There are 7 hidden switches. A switch that is on adds its own fixed numbers to the row, and there is some noise. The rows also spread widely along 8 directions, which tell nothing about the answers.
Known rows, each followed by its switches (1 for on, 0 for off):
[-51 -23  55 -11   9 -40   2  -6   6 -22 -46  -8   7  -8   1   2 -22  -3
  -7  15 -31  36] | 0 1 1 0 1 1 0
[-40 -20  11 -21  20  21 -20 -19  -5 -41 -18 -23   4 -66 -33  15  26  25
  -1 -12  27  23] | 0 0 1 0 0 0 1
[-39 -42 -39  22   8 -12  12 -28  26 -20  -7 -27  -9 -28 -14 -43  13  35
   9  15  28  26] | 0 1 0 1 0 1 1
[-14   2  29 -16 -13   0  -7 -17  -8   3  -1  -3  12  17  32 -11 -23   6
 -23  17 -20  14] | 0 1 0 0 0 1 0
[  9 -38 -95 -22 -37  40 -75 -38  45  48  45  23 -24  -4  37 -46  12  -2
   6  31  12  96] | 1 1 1 1 1 0 0
[-39 -26 -18  -3   8   3  -4 -36  23  21  11  19 -10   6  40 -29 -56 -20
 -10  28  -1   8] | 1 1 1 0 1 1 1
[ -5  -4  -9  -7  11  33  23 -15  12   4  45   8  -4   4  31 -13 -27   5
 -11 -13  44 -35] | 0 0 1 0 0 1 1
[-35 -25  33 -16  -4   9 -23 -21  -2 -34 -17 -25   8   0   7   5  -6  18
  -1  33 -21  38] | 0 0 1 0 1 0 1
[-23 -36  74 -22  -3   0 -22  16  30 -14 -12  11 -14  62  29  14 -38 -32
 -12  33 -34  36] | 1 0 0 0 1 1 1
[-22  -9 -38  20   6  34 -16 -38 -14  -6  -7   8  -4 -12  -2   9   0  16
  13  29   3  19] | 0 0 1 0 0 0 0
[-71 -53  13  -9   5 -41  -2 -21  23 -27 -45 -43  -2 -34  -8 -21  -4  15
  -6  41 -22  47] | 0 1 1 1 1 1 0
[ -9 -11   9  45  25 -19  24  -4  14 -10 -15  44  -9  34   5   2 -29 -11
  31  -1   4   7] | 0 0 1 0 1 0 1
[-15  -8  -6   2  21 -22  38 -17  16  -6  10 -11  10 -24  24 -40 -16  30
   7  -7  39 -15] | 0 1 1 1 1 0 0
[-25  -4  23  -3  18 -66  33   6  14   6 -24  17   4  -9  18 -25 -40 -19
  12 -12  -4   7] | 1 0 1 1 1 0 0
[-21  -1  14 -24  -6 -25  24  -9   7  -1  17 -19  12 -13  19 -36 -31   5
 -12 -19   9 -10] | 1 0 0 0 0 1 1
[-35 -44 -35  -2   9  19 -24 -31  31  -1   0  -2 -23 -18   8  -2 -11  -4
 -10  45   5  19] | 0 1 1 0 1 0 0
[-15 -36  15  25  38  25  30   6  34 -12   8  32 -26  50  27  21 -49 -20
  16  36  28 -34] | 1 0 1 0 1 0 0
[-40 -19  13  10  24  45  27 -35 -21 -34   6 -18  20   4  18  -8 -17  47
  28  28  33 -10] | 1 0 1 0 1 1 0
[-41 -34 -31   3  23  81 -21 -59  -1 -18  26   0   1 -15  20 -18  -5  43
  16  31  55  16] | 1 1 1 0 1 1 1

New rows, each followed by its switches (1 for on, 0 for off):
[-23 -47 -37 -47 -15  45 -46 -11  43  19  31  -2 -33 -17  10   3  -2 -24
 -25  22  11  37] | 1 0 1 0 0 1 0
[-45 -18   2   3  25  -1  10 -29  -4 -24 -17  -7  14 -43  -7 -34   2  37
  23 -17  44  37] | 1 1 1 1 0 1 1
[-38 -19  10   6  17  20  13 -33   0 -17   2  -9   3  -1  18 -12 -27  20
 -10  22  17 -11] | 0 1 1 0 0 1 1
[-44  -9  -3  -1   4 -40  23 -17 -12 -16 -25 -28  19 -41  -9 -36   0  28
  15  -5   5  23] | 1 0 0 1 0 1 0
[-37 -29  -6   7  13 -13  22 -15  18   2  -4   6  -5   9  23 -24 -36  -1
  16  24   9   8] | 1 0 1 1 1 1 0
[-26 -35  18 -14  27  39 -31  -2  22 -27  -4  13 -17 -25 -23  23  26   3
   1 -14  34  30] | 0 0 0 0 1 1 1
[-41 -14  -3   0   9   1 -10 -28  -5  -8 -12   7   4 -18   3 -15 -15   5
  11   4   2  25] | 1 0 0 0 1 1 1
[ -6   4  -3  33  25  -6  24 -20  -5 -23  -7  19  15 -19 -10 -20   5  35
  31 -33  43  15] | 0 1 1 0 0 0 1
[  9 -23 -12  19 -17  -2  -5  -1  26  -7  11  12  -9  43  12 -21 -10   1
  22  14   1  40] | 1 0 0 0 0 0 1
[  7 -17   4 -44 -11  52  -6 -11  21   3  60 -19   2  16  53 -23  -4  27
 -13  14  38   3] | 0 0 1 1 1 1 0
[-39   2 -25   8   1 -12   6 -34 -25   1 -19   0  12 -38  -7 -10  -9  11
   5  -2 -10  17] | 0 0 1 0 0 1 0
[-28 -28 -36 -14 -16 -50  12 -14  38  21  14  -2  -7 -15  13 -53 -34 -20
   1  -8  -7  30] | 1 0 1 0 1 1 1
[-11  10  34  23  39  25 -12 -11 -30 -38 -27  43  17 -15 -19  15  20  30
  50 -37  39  38] | 1 0 0 0 1 0 1
[ -8 -13  18 -18 -11   7 -22 -13  10  -2   9   8   4  15  26 -21  -4   8
   6   0  -3  56] | 0 0 1 1 1 1 1
[  9 -14  33  -8  -5   1   5   5  29  -7  22   5   0  32  24 -18 -11   7
 -11 -11  16  15] | 0 1 0 0 0 1 1
[-13 -10  17  -1   2  45  -2 -26 -21 -25  10   0  24  15  16 -12   4  46
  36   8  25  39] | 1 0 1 0 1 1 0
[-14 -11  33  14  30  -3  44  12  10 -17  -6  18  -2   9  -3  14 -18  -2
   8 -21  30 -22] | 0 0 1 0 0 1 0
[ -7 -31 -23 -32 -25  58 -68 -26  22   8  34   2 -17  17  35  -6  -5  -7
 -13  45  -6  48] | 1 0 0 0 1 0 1
[-31  -8  -8  21  41  -3  36 -14  -1  -2  -6  35   2 -19  -1  -6 -22   2
  32 -25  40 -11] | 1 0 1 0 1 1 0
[ 20  13  18  39  33  -2  46   2   6   3  17  61  11  35  23 -17 -16  13
  38 -48  53  -4] | 0 1 1 0 1 1 0
[-15  -7  31  -5  30  17  -1   7  25  20   4  50 -31  43  52  20 -70 -56
 -25  27   5 -38] | 1 0 0 1 0 0 1
[-20 -37  -7   6  12  13  25 -10  29 -21  16 -22 -10  14  23 -13 -14  23
   8  42  27 -15] | 0 0 1 1 1 0 0
[-27  -8   0  15  25   1  -1 -31   1  -5 -12  24   8  -4  27 -29 -25  15
  26   7  25  27] | 1 1 1 1 1 0 1
[-47 -11  92   5  33 -70  45  13   0 -37 -60   6  22  -5  -7  -8 -28   6
  24 -25  -7  23] | 1 1 1 0 1 1 0
[-30 -18 -15  29  11   9  20 -45 -13 -26  -5 -13  23  -3  15 -35 -11  53
  38  31  21  20] | 1 1 1 0 1 0 0
[ -1   0  -4   1  12  39  -7 -15 -19 -27   6  -1  15 -25  -4 -10  34  52
  33 -14  53  31] | 1 0 0 1 0 0 0
[  5   7 -18  -7  -8 -17  20 -20  11  15  36   4   9   5  40 -39 -36   2
  -3 -10   9 -11] | 0 0 1 0 1 0 1
[  2 -27 -36   1  -9  78 -29 -34  13  -3  45   8 -14  32  34  -6 -12  16
   9  42  29  21] | 1 0 1 0 0 0 1
[-14  -1  -5 -20  22  40 -15 -29  10  12  31  22  -3 -20  37 -20 -12  12
 -18 -11  48  -6] | 0 1 0 1 1 1 1
[ -2 -26  15  24  -4  10   5  -8  18 -17   7  19  -1  54  16 -12 -11  11
  29  12   0  42] | 0 0 1 0 1 1 1
[-91 -77 -14  41  24 -42   0 -27  44 -17 -64   7 -35  -1 -18  -4 -45 -34
  12  67 -37  41] | 1 1 1 0 1 1 1
[-31 -29  12  60  72  43  13 -14   6 -46 -26  49 -13 -10 -37  24  21  28
  44 -20  73   3] | 0 1 0 0 1 1 1
[ -5 -33   7 -13  -3  37  -8  -9  28 -10  34   5  -5  31  26 -17 -10  13
  15   8  27  32] | 1 0 1 0 1 1 1
[-32  -3 -22 -33  25  66 -37 -45  -9  11  22  20   2 -58  22 -15  -1  18
  -9 -17  60  23] | 1 1 1 1 0 1 1
[-40  -9 -17  52  32   8  21 -39  -5   2 -18  38  -7  10  11  -4 -43  -3
  10  19  13 -13] | 0 1 1 0 0 1 1
[ -9  -7  -1  59  12 -30  40  -9   4  -4 -20  36   4  42   8 -26 -26   9
  40   2   5  18] | 1 1 0 0 0 1 0
[-37 -57 -12 -25  14 105 -65 -34  10 -43  14 -13  -8 -34 -13   6  54  50
  27  20  62  81] | 1 0 1 1 1 1 1
[ -4 -14  -3  12  -6  -4   8   0  16  14   3  28 -13  37  17   1 -26 -23
   3  10 -13  17] | 0 0 1 0 0 1 0
[-25 -42  12  14   0   5  31 -14  26 -31  16 -28  -1  40  20 -22 -24  24
  12  37   7   2] | 0 0 1 0 1 1 1
[  2 -21  -1  18 -12  12  18 -29  11 -22  30 -17  21  31  26 -50   1  57
  30   8  27  37] | 0 1 1 0 1 1 1
[ -9 -14  55 -11  21 -12  -6   9  21 -25 -11  10   1   0   7   1  -3   4
  -5 -16  14  16] | 0 1 0 0 1 0 1
[-33 -12 -23 -18 -12  -5 -22 -33  -3  -2   3 -11  13 -37   0 -39   3  20
  11  -8   2  46] | 1 0 0 0 1 1 1
[-55 -39   5  39  47 -36  44 -15  21 -33 -35  12  -1 -31 -26 -24 -13  14
  41 -20  40  15] | 1 1 1 0 1 1 1
[-46  -1  11 -19  34 -12   3 -22  -3   4 -15   7   4 -50  17  -4 -35  -7
 -19   1  13 -27] | 1 1 0 0 1 0 0
[-35   2 -14  -6   4  42 -20 -56 -27  -5   8  -3  17 -27  19 -18 -12  33
  -9  14  12  19] | 0 1 1 0 0 1 1
[-31 -29 -17 -35 -28   0 -43 -21   6 -10 -12 -38  -3 -38 -10  -1  16   7
 -18  30 -31  59] | 0 0 1 0 0 0 0
[-15 -24 -42  22  11  64   5 -42   2 -20  40 -14   1   9  23 -33   7  57
  21  28  56  -4] | 0 0 0 1 1 1 1
[-17 -13 -26  29  -3   6   2 -44   5  12   9  27   9  38  44 -55 -34  19
  35  25   9  47] | 1 1 1 1 1 1 1
[ -5  -8 -11   1 -11  12  27 -16   7   0  30 -22   4  25  38 -32 -20  26
  -6  26  13 -18] | 0 0 0 1 0 1 0
[-62 -26 -17  -3  -1   0   2 -45 -11 -27 -18 -46   8 -41  -4 -26  -4  34
   0  33   0  22] | 0 0 1 1 0 1 1
[-13 -23   1  -7   8   9   1 -10  19 -11   3  -5  -1  -5  20 -22  -4  20
  10  11  31  30] | 1 1 1 1 0 0 0
[-13  17  -8  11  31 -10  19 -21   1  44   5  75  -1   4  41 -18 -57 -31
   7 -26  20 -12] | 1 1 1 0 1 1 0
